Every row belongs to one group in each of 4 separate groupings. Each group adds its own fixed numbers to the row, and there is some noise. The rows also spread widely along 8 directions, which tell nothing about the answers.
In the rows, 128 means zero.
Known rows, each followed by its group in each grouping:
[135 127 130 159 120 129 144 102 139 113 132  97  98 114 113 151 143 118
 138  85  71 150 160 196 147] : K916 (2) K389 K945
[132 151 110 156 148 113 121  74 120 116 143 135 117  99 138 117 101  90
 138 101 101 119 151 132  87] : K877 (3) K244 K945
[116  97 153 124 137 113 123 129 109 182 134 124 149 126 195 138  94 141
 103 134 154 130 109 133 150] : K436 (2) K990 K386
[109 129 119 173  81 120 125 149 161 162 108  72 167 142 100  97 106 163
  27 139  89 139 126 137 181] : K877 (1) K244 K386
[121 129 103 168  91 148 102 105 163 118 150 138 157 130  98 115 128 138
  66 151  81 139 111 143 183] : K436 (4) K749 K954
[102 164 109  98 149  77 126 133 107 131  65  91  97 105 163 146 114 101
 167 118 172 168 119  81 106] : K916 (0) K141 K846
[156 169  99 157 121 123 110  90 183  65 100 133 107 104  93 136 139 101
 176 103 109 179 131 105 122] : K436 (1) K984 K846
[118 149 123 100 136 122 136 136 145 121  83 128 113 101 124 139 134 153
 122 118 115 128 171 112  83] : K877 (3) K141 K306
[108 122 117 114 134 136 107 112 122 139 141 153 115 108 125 137 118 105
 108 154  97 123 127 161 107] : K916 (0) K990 K954
[108 150 100 128 121 103 137 113 136 103 108  81  97 116  91 107 128 112
 114 103  94 152 153 137 145] : K877 (4) K389 K306
[165 134 126 110 149 123 158  93 110 124 107  82 105  95 167  80 110 113
 141  92 120  94 169 130 101] : K436 (0) K984 K954
[ 98 164 114 110 148  94 123 100 102 166  95 100 127  86 175 116  86 123
 116 118 150 127 141  66  92] : K436 (2) K749 K306
[164 112 123 186 126 127 124  82 150 100 163 133 122 135 146 119 121  92
 145 105 112 155 111 161 185] : K436 (3) K984 K954
[138 123 120 142 124 116 133 106 130 137 112 119 124  94 164 137 123 128
 133 106 108 148 156 166 138] : K436 (0) K389 K954
[145 177  76 164 118  98 122  92 170  60 107  52 100 162  59  69 118  65
 151  91  95 177 105  79 184] : K877 (3) K141 K386
[103 168  87 114 144 126  97  98 113  99 152 160 117 124 104 113 121  60
 138 168 131 117 104  73  81] : K436 (0) K244 K846
[145  79 166  53 163 154 149 121  79 106 166 158  84 149 161 152 141 103
 146 148 127  86 146 197  93] : K916 (1) K141 K954
[145 101 172  59 154 172 198 150  89  90 152 102  86 159 123  98 173 127
 125 129 111  60 175 174 108] : K436 (3) K389 K954
[118 104 135 109 129 114 135 180 130 145 111 150 167 146 159 109 130 162
  89 163 188 111  97  83 140] : K877 (4) K244 K306
[140 125 133 126 140 151 133 111 117 172 124 162 168  81 180 112 103 159
  90 145 133  76 149 119  70] : K436 (0) K984 K846
[115 126 110 148 127  93  85 122 155 106 123 182 119 121 134 177 129 104
 154 140 149 189 102 127 134] : K877 (1) K244 K306
[129 106 145 160 116 142 163 157 144 114 131 113 138 160 113 123 158 145
 104 125 118 131 117 160 181] : K916 (3) K389 K945
[102 138 126 125 111 114 127 145 149 147  99 110 118 105 133 160 136 157
 106 119 114 147 158 122 123] : K436 (2) K244 K306
[128 130 119 165 108 140 141 138 150 136 108 122 162 113 110 103 136 161
  75 128  94 116 142 146 135] : K877 (0) K389 K945
[165 108 146 126 133 143 163 122 104 143 141  95 155 142 168  82 113 131
 104 121 133  88 117 106 146] : K436 (2) K141 K846
[131 110 150 111 127 109 138 178 140 134  70 130 116 115 178 194 154 164
 162 123 173 171 131 143 139] : K916 (0) K141 K846
[126 117 143  82 132 131 126 144 137 103 110 137 109 148 130 161 150 137
 139 142 136 138 133 137 126] : K436 (1) K141 K386
[122 125 116 142 128 119 120 146 137 110 119 132 149 154 117 105 140 121
 110 152 148 132  82  94 156] : K877 (0) K141 K945
[103 142 102 116 116 119 110 120 134 119 123 110 136 138 117 107 125 116
  91 154 115 139 105  97 155] : K436 (4) K141 K954
[ 97 113 126 128 120 118 123 150 134 125 129 144 135 135 120 138 140 142
  95 150 134 146 117 145 156] : K877 (4) K389 K306
[170  99 135 137 134 154 139 116 127 116 150 167 134 125 145 128 139 121
 134 124 110  88 134 169 109] : K916 (0) K244 K945
[149 150 110 140 134 111 122 125 170 113  73 136 147 105 143 111 129 145
 149 112 159 141 111  73 118] : K916 (4) K984 K945

New rows. What belongs after each?
[ 81 155 125 131 117  93 149 164 136 123  80  54 101 135 105 123 132 144
  92 121 141 163 139 101 165] : K877 (3) K749 K306
[128 116 134 135 130 118 134 133 128 145 133 119 131 145 154 129 111 121
 113 128 134 127 124 138 144] : K916 (3) K244 K386
[101 126 127 112 126 157 116 130 129 161 144 173 169 117 138 122 129 152
  68 181 113  99 127 116 100] : K436 (2) K389 K954
[102  80 150 117 116 131 118 211 139 134 138 167 150 198 138 155 160 142
 102 200 193 139  53 121 190] : K916 (0) K244 K386
[135 135 114 105 122 137 130 141 143 138 105 135 159 122 133  90 123 147
  92 152 129  94 124  91 108] : K916 (4) K244 K954
[118 152  94 150 119 115 102  83 151 110 127 110 107 112 105 117 110  93
 113 123  91 156 124 141 145] : K916 (4) K984 K954
[ 94 131 142 115 129  91 142 149  99 120 117  74  92 144 145 153 131 102
 132 128 157 163 122 130 154] : K436 (1) K244 K846
[124  91 154 188 111 114 128 121 134 184 123 126 167 101 197 160 102 178
  71 115 127 147 134 187 169] : K436 (1) K984 K945
[145 105 134 135 120 153 138 154 163  92 148 131 132 185  84 104 151 119
 114 148 121 128  82 128 184] : K916 (3) K990 K386
[110 123 140  81 149 127 122 108 106 139 129 138  97 111 152 153 112 127
 125 134 129 109 160 162  85] : K916 (4) K984 K386
[117 148  92 133 137 120  99  73 119 132 150 145 149 117 122  88  86  94
 102 140 104 118 122 118 108] : K877 (4) K389 K386
[140 107 141 114 126 138 150 147 113 123 133 109 149 152 137  95 129 142
  89 143 140 101 112 122 151] : K877 (4) K141 K846
[ 95 109 156  96 139 162 136 171 124 132 149 162 138 154 118 117 148 152
  61 198 145  83 122 127 106] : K877 (3) K984 K954
[130 120 133 150 100 145 120 170 173  98 123 158 152 150  90 143 160 150
  99 163 131 147 105 125 148] : K877 (1) K244 K846
[ 91 152 105 124 104  92 109 164 162 131  67  95 149 132 132 130 137 157
 100 148 154 181  94  67 179] : K436 (4) K141 K954
[142 111 132 135 134 139 154 114 114 129 156 110 131 135 125  86 119 118
  97 117  99 101 138 150 139] : K877 (2) K389 K306
[ 86 145 137 130 134 120 124 139 141 109 117 130  99 124 118 168 152 134
 125 135 134 150 140 130 119] : K436 (3) K984 K945
[ 89 135 102 161 129 128  92  93 125 120 165 171 130 119 110 152 129  91
 112 153  94 147 111 158 132] : K436 (0) K389 K945
[179 116 116 147 160 157 132  25  94 148 194 170 161 103 180  76  69  89
 117 108  75  63 157 164  85] : K436 (3) K389 K386
[128 113 139 125 122 136 136 129 135 146 115 140 151 109 155 137 132 159
  95 136 111 128 150 162 126] : K436 (1) K389 K954
[167 137 119 141 123 112 156  91 139 108  97  72 113 103 144 102 120 116
 148  70  89 152 166 158 147] : K436 (1) K389 K954
[165 136 119 116 147 112 145  99 127 128  83 122 109  76 177 126 120 121
 176  85 119 136 171 153  91] : K916 (0) K389 K954
[109 107 113 118 133 137  93  89 109 142 172 175 135 125 149 145 105 104
  95 167 102 120 112 165 124] : K916 (4) K141 K954
[150 133 110 136 111 142 102 132 193  86  97 183 145 119 106 164 163 158
 146 130 112 156 116 123 129] : K916 (4) K141 K945
[138 141  94 122 126 140  91  57 138 105 154 163 117  98 121 136 115  98
 128 128  63 128 149 156 105] : K436 (4) K141 K954
[118 111 130 126 139  98 120 106  97 145 134 110 126 132 174 121  91 101
 107 135 136 142 113 146 147] : K877 (1) K141 K954
[149 116 127 100 134 121 145 123 117 116 117  95 120 143 149  95 123 115
 127 122 130 116 119 126 152] : K916 (4) K141 K954
[140 116 117 156 121 135  88 114 174 108 141 193 154 142 137 165 135 130
 139 145 127 168  95 127 161] : K436 (3) K141 K386
[113 110 119 132 150 114  99  69  90 152 172 178 137 102 193 149  85 104
 116 139 140 122 118 147 124] : K436 (4) K749 K306
[ 95 139 147 120 129 100 152 143 126 127  96  47  79 136 136 146 129 134
 120 102 134 159 161 147 161] : K436 (3) K984 K386
[139 135 120 115 146 144 135 104 108  97 152 138 138 141 112  71 124 106
 108 145 132  76 110  96 110] : K877 (4) K749 K945
[137  95 131 177 104 128 129 139 149 162 121 137 172 116 174 137 129 164
  92 131 122 155 121 167 188] : K436 (0) K389 K954
[128 150 115 135 121 112 111 123 166 126  81 121 121 101 136 143 127 144
 139 114 130 158 147 117 126] : K436 (0) K984 K386
[125 127 120  89 146 154 131  85  97 122 163 151 124 111 134 102 122 109
 104 146  88  80 157 154  84] : K436 (4) K389 K954
[119 138 121  99 128 124 149 125 120 112 114  89 117 127 123  98 139 125
 110 127 113 121 145 127 136] : K436 (4) K389 K954
[177 149 105 139 126 162 140  85 140 114 138 117 164 125 112  57 111 115
 108 121  89  85 120  73 112] : K436 (2) K141 K846
[ 83 151 103 100 149 112 121  93  94 122 151 106 105 131 114  83 101  78
  94 151 129 101 116  86 112] : K436 (4) K984 K306
[133 160  87 136 119 100 103 112 171 112  88 146 140  93 133 128 123 129
 145 113 132 157 126  73 119] : K436 (4) K244 K306
[119 152 103 180  97 119 107 137 181 115 113 124 160 140  98 117 143 130
 109 136 124 161  85  69 171] : K436 (2) K244 K945
[ 87 136 129 125 144  86 107 155 130 113 106 133 123 140 143 141 136 120
 137 153 202 165  83  84 145] : K877 (4) K984 K945
[128 114 121 103 127 141 135 118 115 110 150 108 116 157 111  98 128 104
  96 148 101 105 114 146 153] : K916 (4) K141 K954
[ 84 129 132 101 151 151 112 110 102 142 159 181 121 120 132 161 124 120
  93 168 100  92 142 155  65] : K916 (3) K141 K945
[ 94 130 115 114 159  98 126  80  71 151 145 123  93  95 173 139  95  80
 134 117 119 129 152 161 103] : K436 (0) K389 K306
[ 92 129 110 149 107 116 104 124 131 123 144 117 106 130 111 151 133  99
  99 145  95 160 125 164 165] : K436 (0) K244 K954
[133 172  99 115 111 130 138 104 161 114  77  80 126  98  92  96 127 152
 108  93  69 124 183 120 109] : K436 (4) K389 K386
[170 116 134 161 136 140 140 129 168  96 119 154 140 138 136 119 147 133
 152 114 145 129 106 119 142] : K916 (3) K984 K945
[124 145 110 175 114 117 108 131 175 124  94 140 147 102 115 129 132 149
 108 128 127 153 120 114 133] : K877 (0) K984 K945
[148 139 125  98 133 149 155 129 120 141  96 112 137 104 138 100 121 147
 105 127 108  78 157 117  79] : K916 (0) K141 K846
[141 128 130 113 147 137 142 145 135  87 127 144 143 166 126 101 155 120
 140 147 161 110  87  66 135] : K436 (3) K141 K945
[121  96 129 160 127 136 101 117 135 122 187 189 140 149 152 159 132 102
 118 162 130 147  92 158 166] : K436 (3) K244 K954
[136 130 131 150 149 112 130 117 138 115 115 161 136 108 162 145 133 128
 160 110 148 152 133 132 112] : K877 (3) K389 K945
[ 92 134 146 104 148 140 137 133 107 121 143 134  90 129 123 154 134 111
 118 152 132 117 144 148  90] : K916 (3) K984 K846
[155 131 121 136 127 128 136 115 143 110 113 138 142 108 150 129 136 136
 149 110 131 145 134 127 135] : K436 (4) K389 K846
[192  98 148 110 139 159 159 134 145 108 120 152 138 136 161 113 146 149
 148 118 126  98 135 142 124] : K916 (3) K141 K954
[ 61 170 103 146 126  84 133 143 121 101 114  60  90 162  83 126 131  69
 127 140 139 196  90  98 179] : K916 (3) K389 K846
[ 95 115 133 125 126 107 142 133  94 147 129  85 110 129 154 132 127 115
 100 134 122 142 136 170 163] : K436 (0) K389 K954
[138 109 152  88 162 117 140  87  88 141 125 136  86  99 193 173 106 111
 167  98 120 128 183 209  80] : K916 (1) K389 K386
[124 140  98 146 120 128 120 102 139 102 139 121 119 126 103 109 137  91
 121 134  93 146 121 142 154] : K436 (0) K389 K954
[114 139 112 165 125 123 100 107 152 132 120 157 139  96 138 145 125 132
 115 134 119 144 123 131 122] : K436 (0) K984 K945
[116 129 130 107 123 149 129 154 147 127 120 138 155 159 115 114 139 155
  84 166 128 108 113  91 134] : K436 (3) K141 K386
[119 115 135  85 127 161 148 159 123 152 123 141 171 149 123  84 130 167
  60 171 128  67 125 114 113] : K916 (4) K389 K386
[ 59 148 120 135 119  93 108 166 150 137  92 130 131 129 137 170 147 142
 112 162 160 198 104 103 161] : K436 (3) K389 K954
[ 87 169  65 145 115 100  59  81 167 100 123 166 117 104  96 163 118  94
 136 139  96 194 106 101 137] : K436 (4) K141 K306
[162 110 119 126 132 186 143 108 134 123 180 175 180 147 106  54 130 127
  77 160  94  52 109 102 113] : K436 (2) K389 K306
[158 106 124 155 122 138 126 120 147 123 133 160 154 121 157 123 140 132
 131 131 121 138 118 154 158] : K436 (0) K389 K954
[140 147 115 111 131 136 130  76 117 105 132 112 101  96 127 135 120 109
 134 100  75 119 174 157  98] : K436 (4) K141 K846
[121 146 101 124 121 120 131 119 148 115 106 122 136 112 114 109 134 137
 114 122 109 138 137 109 133] : K436 (4) K389 K306
[105 149 119 117 124 106 131 130 124 126  94  75  94 131 119 133 122 115
 124 122 129 151 136 130 147] : K916 (0) K749 K386
[125 120 129 141 131 130 144 143 128 118 139 122 148 157 124  85 132 119
  98 151 137 125 102 116 157] : K877 (3) K389 K954
[146 131 137  49 155 154 144 132 113  82 121 154 101 132 122 132 158 120
 163 141 140  90 140 113  67] : K916 (4) K141 K846
[130 118 125 114 123 157 123 107 125  90 166 148 120 145 107 118 146 111
 108 155 106 110 119 146 148] : K436 (4) K749 K954
[121 131 132  90 139 126 129 141 115 108 118 132 123 132 131 129 137 129
 128 146 150 123 124 110 110] : K877 (4) K141 K846
[132 121 132 107 126 120 119 133 148 110  99 127 109 141 129 162 133 128
 144 127 127 158 128 146 138] : K916 (1) K141 K386
[109 133 135  78 137 143 156 163 128 100 118 112 108 156  99 114 161 138
 106 149 127 102 136  98 122] : K436 (3) K141 K306
[157 135 128 123 132 101 156 168 164  96  55  98 111 122 135 105 151 149
 163 100 176 150 131  85 140] : K877 (0) K984 K306
[ 86 142 102 146 116 117  69  82 138 123 156 152 104 112 120 188 120  92
 125 146  83 186 119 156 142] : K436 (2) K141 K954
[127 147 104 166 108 108  85  93 179  81 117 160  95  88 116 212 155 120
 178  90  88 201 155 175 136] : K436 (4) K244 K945
[ 90 153 123  97 134 121 109 147 127 120 106 160 140 119 138 151 140 142
 121 172 177 140 106  70 108] : K436 (4) K749 K846
[147 145  88 136 136 142  95 110 163  86 133 202 154 126 103  94 141  96
 145 167 130 132  89  88 104] : K877 (0) K389 K954
[116 167 108 117 128 116 129 117 145 114  87  89 109 114 106 125 130 120
 134 109 104 140 137  94 107] : K916 (2) K141 K945
[153 123 134 115 148 109 140  94 103 128 137 103 102 114 184 124 111  92
 163  96 132 126 145 135 119] : K436 (2) K244 K954
[152 115 119 146 123 136 137 101 126 154 132 132 176 104 161  77  99 148
  75 127 103 100 141 146 128] : K877 (4) K389 K954
[133 152 117 117 130 146 131 133 162 125  98 152 162 118 122 108 138 161
 113 139 121 115 142  88  97] : K436 (3) K389 K386
[114 142 134 101 143 125 116  98 128 111 128 132  75  97 138 171 136 108
 155 121 111 145 167 153  90] : K436 (2) K984 K954
[156 134 131 116 121 165 150 117 147 138 112 114 150 114 113  89 115 174
  71 117  65  72 188 142  88] : K877 (3) K141 K386
[171  96 123 151 118 155 144  90 116 154 155 118 167 123 161  75 102 130
  70 127  78  79 133 161 154] : K436 (0) K141 K954
[105 137 129  89 123 134 122 197 168 100  76 168 128 131 117 165 193 163
 145 172 168 159 116  98 123] : K436 (0) K389 K954
[164 104 127 154 125 119 114 142 156 140 106 177 166 110 187 133 126 148
 137 135 163 141 112 123 134] : K877 (0) K244 K954
[139 128 127 131 121 140 132 128 144 101 119 135 132 128 118 127 145 143
 122 126 123 121 124 132 139] : K916 (4) K749 K945
[149 118 123 134 120 123 145 139 143 105 116 111 106 128 116 119 143 127
 130 109 113 126 148 148 140] : K877 (0) K244 K306
[156 118 118 138 103 136 130 154 170 102 117 133 160 151 122  96 154 145
 112 143 138 129  96  94 176] : K436 (4) K244 K954
[ 97 168 109 123 129  99 126 137 132 130  75 109 118  91 137 148 136 130
 143 123 143 169 140 100 112] : K436 (0) K389 K846
[164 100 120 158 132 122 107  73 125 115 164 153 134 129 159 124  98  87
 132 122 105 145 109 172 154] : K877 (1) K141 K954
